There are 2 nested groupings, the coarsest first. Each group lies inside one group of the grouping before and may be the whole of it. The rows also spread widely along 3 directions, which tell nothing about the answers.
Known rows, each followed by its group in each grouping:
[  3  -5 -12   3   4 -41 -16 -10  -5 -15 -36   5  14  16 -41  27  -8  14
 -24   2   4 -29 -34] => K928 K706
[ 13  -3 -26   3   0 -30 -18  -1 -11  -3 -22  -4   3  12 -34   0  -1   7
 -14  16   3 -25 -16] => K928 K104
[ 26 -12  15 -25 -15  37 -14  14 -25   4 -12  -8  -6  27  -6 -55  -8  13
  -7 -24  12 -27 -11] => K679 K780
[ 17 -10  20 -26   5 -33   8  21  -6  17   6  -4   9  10 -23  17 -22   6
  -1 -12 -12 -39  12] => K679 K969
[  9  -7 -20   2  10 -33  -9  -4 -14 -22  -1  16  21   9 -38  17 -20  16
  -4 -10   9 -24 -26] => K848 K384
[  6 -17 -16  18 -13  66 -30  10  -2  -3  -7  -5   5   0 -17 -67  16   9
   1  24  25 -21  -5] => K385 K515
[ -8 -16 -33   1   1  30 -13  21   9  10  23 -24 -16  -7  -4 -52   1  16
   4  15   0 -14  19] => K400 K222
[  4 -16  17 -26   0  25 -19  22  -1  21  14 -19 -15  -4  -3 -27 -27  11
  26  17 -25 -29  25] => K385 K201
[ -4   8  -6 -28   0 -16   1   3  -5 -14  -9  -9   9  -1 -25   9 -16   9
 -25 -14 -15 -25  -4] => K400 K974
[ 24 -15  23  -8 -12  29 -18  -6 -49 -24 -15   3   0  17 -18 -48  -5  26
  13 -18  29 -15 -37] => K848 K728
[ 11  -8  28 -23 -16  26 -16  17 -12 -10  -8  -3  -3  11 -21 -22 -15  13
   3  -9   4 -34 -14] => K385 K911
[ -4 -13 -17  21   7  33 -29  29  12  18  26  -6  -7  -4 -11 -31  -5   6
  14  23  -3 -29  34] => K385 K241
[ -8 -10   1 -17   5  22  -1  16  -5  12  20 -31 -16 -12   0 -57 -10  16
   5   2 -10 -16  18] => K400 K802
[ 16 -13  -3  14 -15  11 -21 -11 -19 -20 -30   1   2  17 -23 -37   7  20
 -17  19  13 -13 -29] => K928 K374
[ 11  -1  26 -41  -4 -25   5  13 -14   7  -1  -6  -5   9 -16  14 -41   3
   1 -20 -13 -33  13] => K679 K162
[ -8 -18   3   3   4  25 -13  18   4  10   5  -9   2  -5 -19 -22 -12   3
  12  12  -1 -35  22] => K385 K515
[ 16 -11  25 -29  -7   1  -3  19 -17  13  -6 -15  -5  21 -15 -18 -20   9
  -3 -27  -7 -34   5] => K679 K780
[  1 -18  10  -2  -6  41 -27  31  -3   7  14 -15  -9   3  -9 -55 -11   7
  11  10  -5 -30  10] => K385 K911
[ 17 -17  27  -8 -11  13 -11  -6 -36 -13 -27  -3  -9  14  -9 -42  -4  23
  -2   5   8 -23 -24] => K928 K374
[  2 -19 -34  30  10 -23 -17   5   7  -3  -6   4  11   8 -31 -12   0  13
 -14  27  -6 -20  12] => K928 K374
[ 40  -2  12 -17 -33  34 -19  -9 -25 -21 -37   7  20  25 -26 -32   9  17
 -27 -17  32 -23 -54] => K679 K969
[ 14 -13  -6   3   6  -3 -10  22   3  21  10  -3  10  13 -18  -9  -6   6
   0   5  -9 -27  22] => K679 K969
[  1  -1  -8 -28  -8  -3   4  -1  -1 -14  -8 -13   1   1 -20  -4 -16  16
 -15  -7   2 -26 -14] => K400 K222
[ 12  -3  39 -32 -22  27  -9   2 -20 -22 -27  -1  12   1 -25 -10 -19   8
  -5 -14  22 -37 -30] => K385 K515

New rows. What belongs after each?
[ 11 -16  -8   4   4  -1 -20  13 -22  19  -3 -13 -21   7 -14 -42  -5  15
   9  22  -5 -26   4] => K928 K104
[  3 -24  -2  11   4  10 -18  11  -9  16  -4 -13 -24   8  -1 -47  -5  19
   8  22  -7 -22   3] => K928 K706
[-12   5 -77  15   8 -26 -14   3  32 -20  -4  -3  30   1 -50  27   8   9
 -32  12   2 -25  -4] => K400 K222
[ 22   1  21 -30 -16   7 -13   1  -7  -8 -20  -8   7   6 -26   5 -25   7
  -3  -4  -2 -35 -25] => K385 K201
[  8  14 -15 -19 -19   3  -7 -13 -14 -36 -31   4  20  10 -41   1   0  15
 -45 -17  12 -17 -42] => K400 K974
[ 18 -24 -20  26   4  28 -29   4 -31  -6   7   1   6  14 -20 -54   7  17
  13   5  21 -14  -7] => K848 K728
[ -3  13 -38   0 -13  14 -18 -15   2 -33 -16  -5  19   2 -35 -18  10  19
 -41  -3  22 -13 -35] => K400 K802
[  3  -3  -1  -7 -12  13 -14   0  -2 -17 -17   6  19   0 -33   5 -12   1
  -9   0  14 -34 -14] => K385 K515
[ -2 -18 -16  11  10 -18 -20   7   2   8  -8 -11  -4  12 -19 -12 -10  14
  -5  13  -9 -23   1] => K928 K706
[ 30  -1  31 -43 -24   5  -7  -2 -29 -18 -33   2   9  30 -27  -1 -16  12
 -29 -37  15 -35 -35] => K679 K780
[ 18  -2  12 -27 -35  66  -8  -8 -26 -25 -19 -14 -19   4  -3 -71  10  28
 -12  -6  27 -12 -41] => K400 K222
[ -1 -14 -30  27  -3  47 -32  14   9   2   3  -6  10  -5 -21 -49  10   5
  -2  27  17 -23   9] => K385 K515
[ 15  -6 -23   4  -4   5 -20   7   1   1  -7   0  16  25 -33  -9   5   7
 -27  -8  10 -26  -2] => K679 K780
[ 28 -25  31 -17 -10  50 -12  27 -20  22  12 -15 -18  12  14 -77   1  16
  20   1   1 -23  15] => K679 K969
[  1  11 -20 -15  -6 -11   1  -4   0 -20 -16  -6  14   6 -35  11  -5  12
 -38 -15  -1 -20 -19] => K400 K974
[ -4 -20  -6  11  13 -20  -7  12  -7   6   5  -9  -6   7 -12 -22 -10  10
  10  23 -18 -21  21] => K928 K374
[ -3  -2 -42   7  -3  22 -17   6   3  -4   2 -13   2  -5 -18 -37   7  12
 -26  12  -6 -11   5] => K400 K974
[ 23  -7 -22   4 -11  -3 -16   2   6  -4 -14   8  25  21 -32   0   8   8
 -26   0  14 -29 -18] => K679 K969
[-17 -22 -48  23  36 -60 -15  18  18  23  13 -11   4   3 -29  24 -22   4
   1  28 -27 -29  35] => K928 K706
[ -1  15 -29  -4 -14   1  -5 -12   6 -27 -20  -4  27  -2 -40   0  -1  14
 -41  -7  14 -19 -34] => K400 K802
[ 11 -18  39 -21  -2   2  -5   5 -29   7 -23 -10 -26   9  -1 -28 -18  24
   4  -7   0 -28 -14] => K928 K706
[ 22 -14  21 -14 -12  19 -11   7 -41   8 -24 -12 -25   8  -4 -48  -7  17
   7   3   4 -22 -23] => K928 K104
[  2   3 -28   8  -6 -15 -22   5  21 -26 -15  16  37  14 -57  36 -11   1
 -31   2   8 -35 -25] => K385 K911
[ 23  -3  -9 -10 -15  -3 -15  -2  -5 -15 -25   6  25  31 -38   1  -2   9
 -36 -19  18 -28 -27] => K679 K780
[ 13  -3 -36  12   5 -26  -9  12  12   4  -2   8  31  18 -43  23   4   4
 -17   7   0 -33   1] => K679 K969
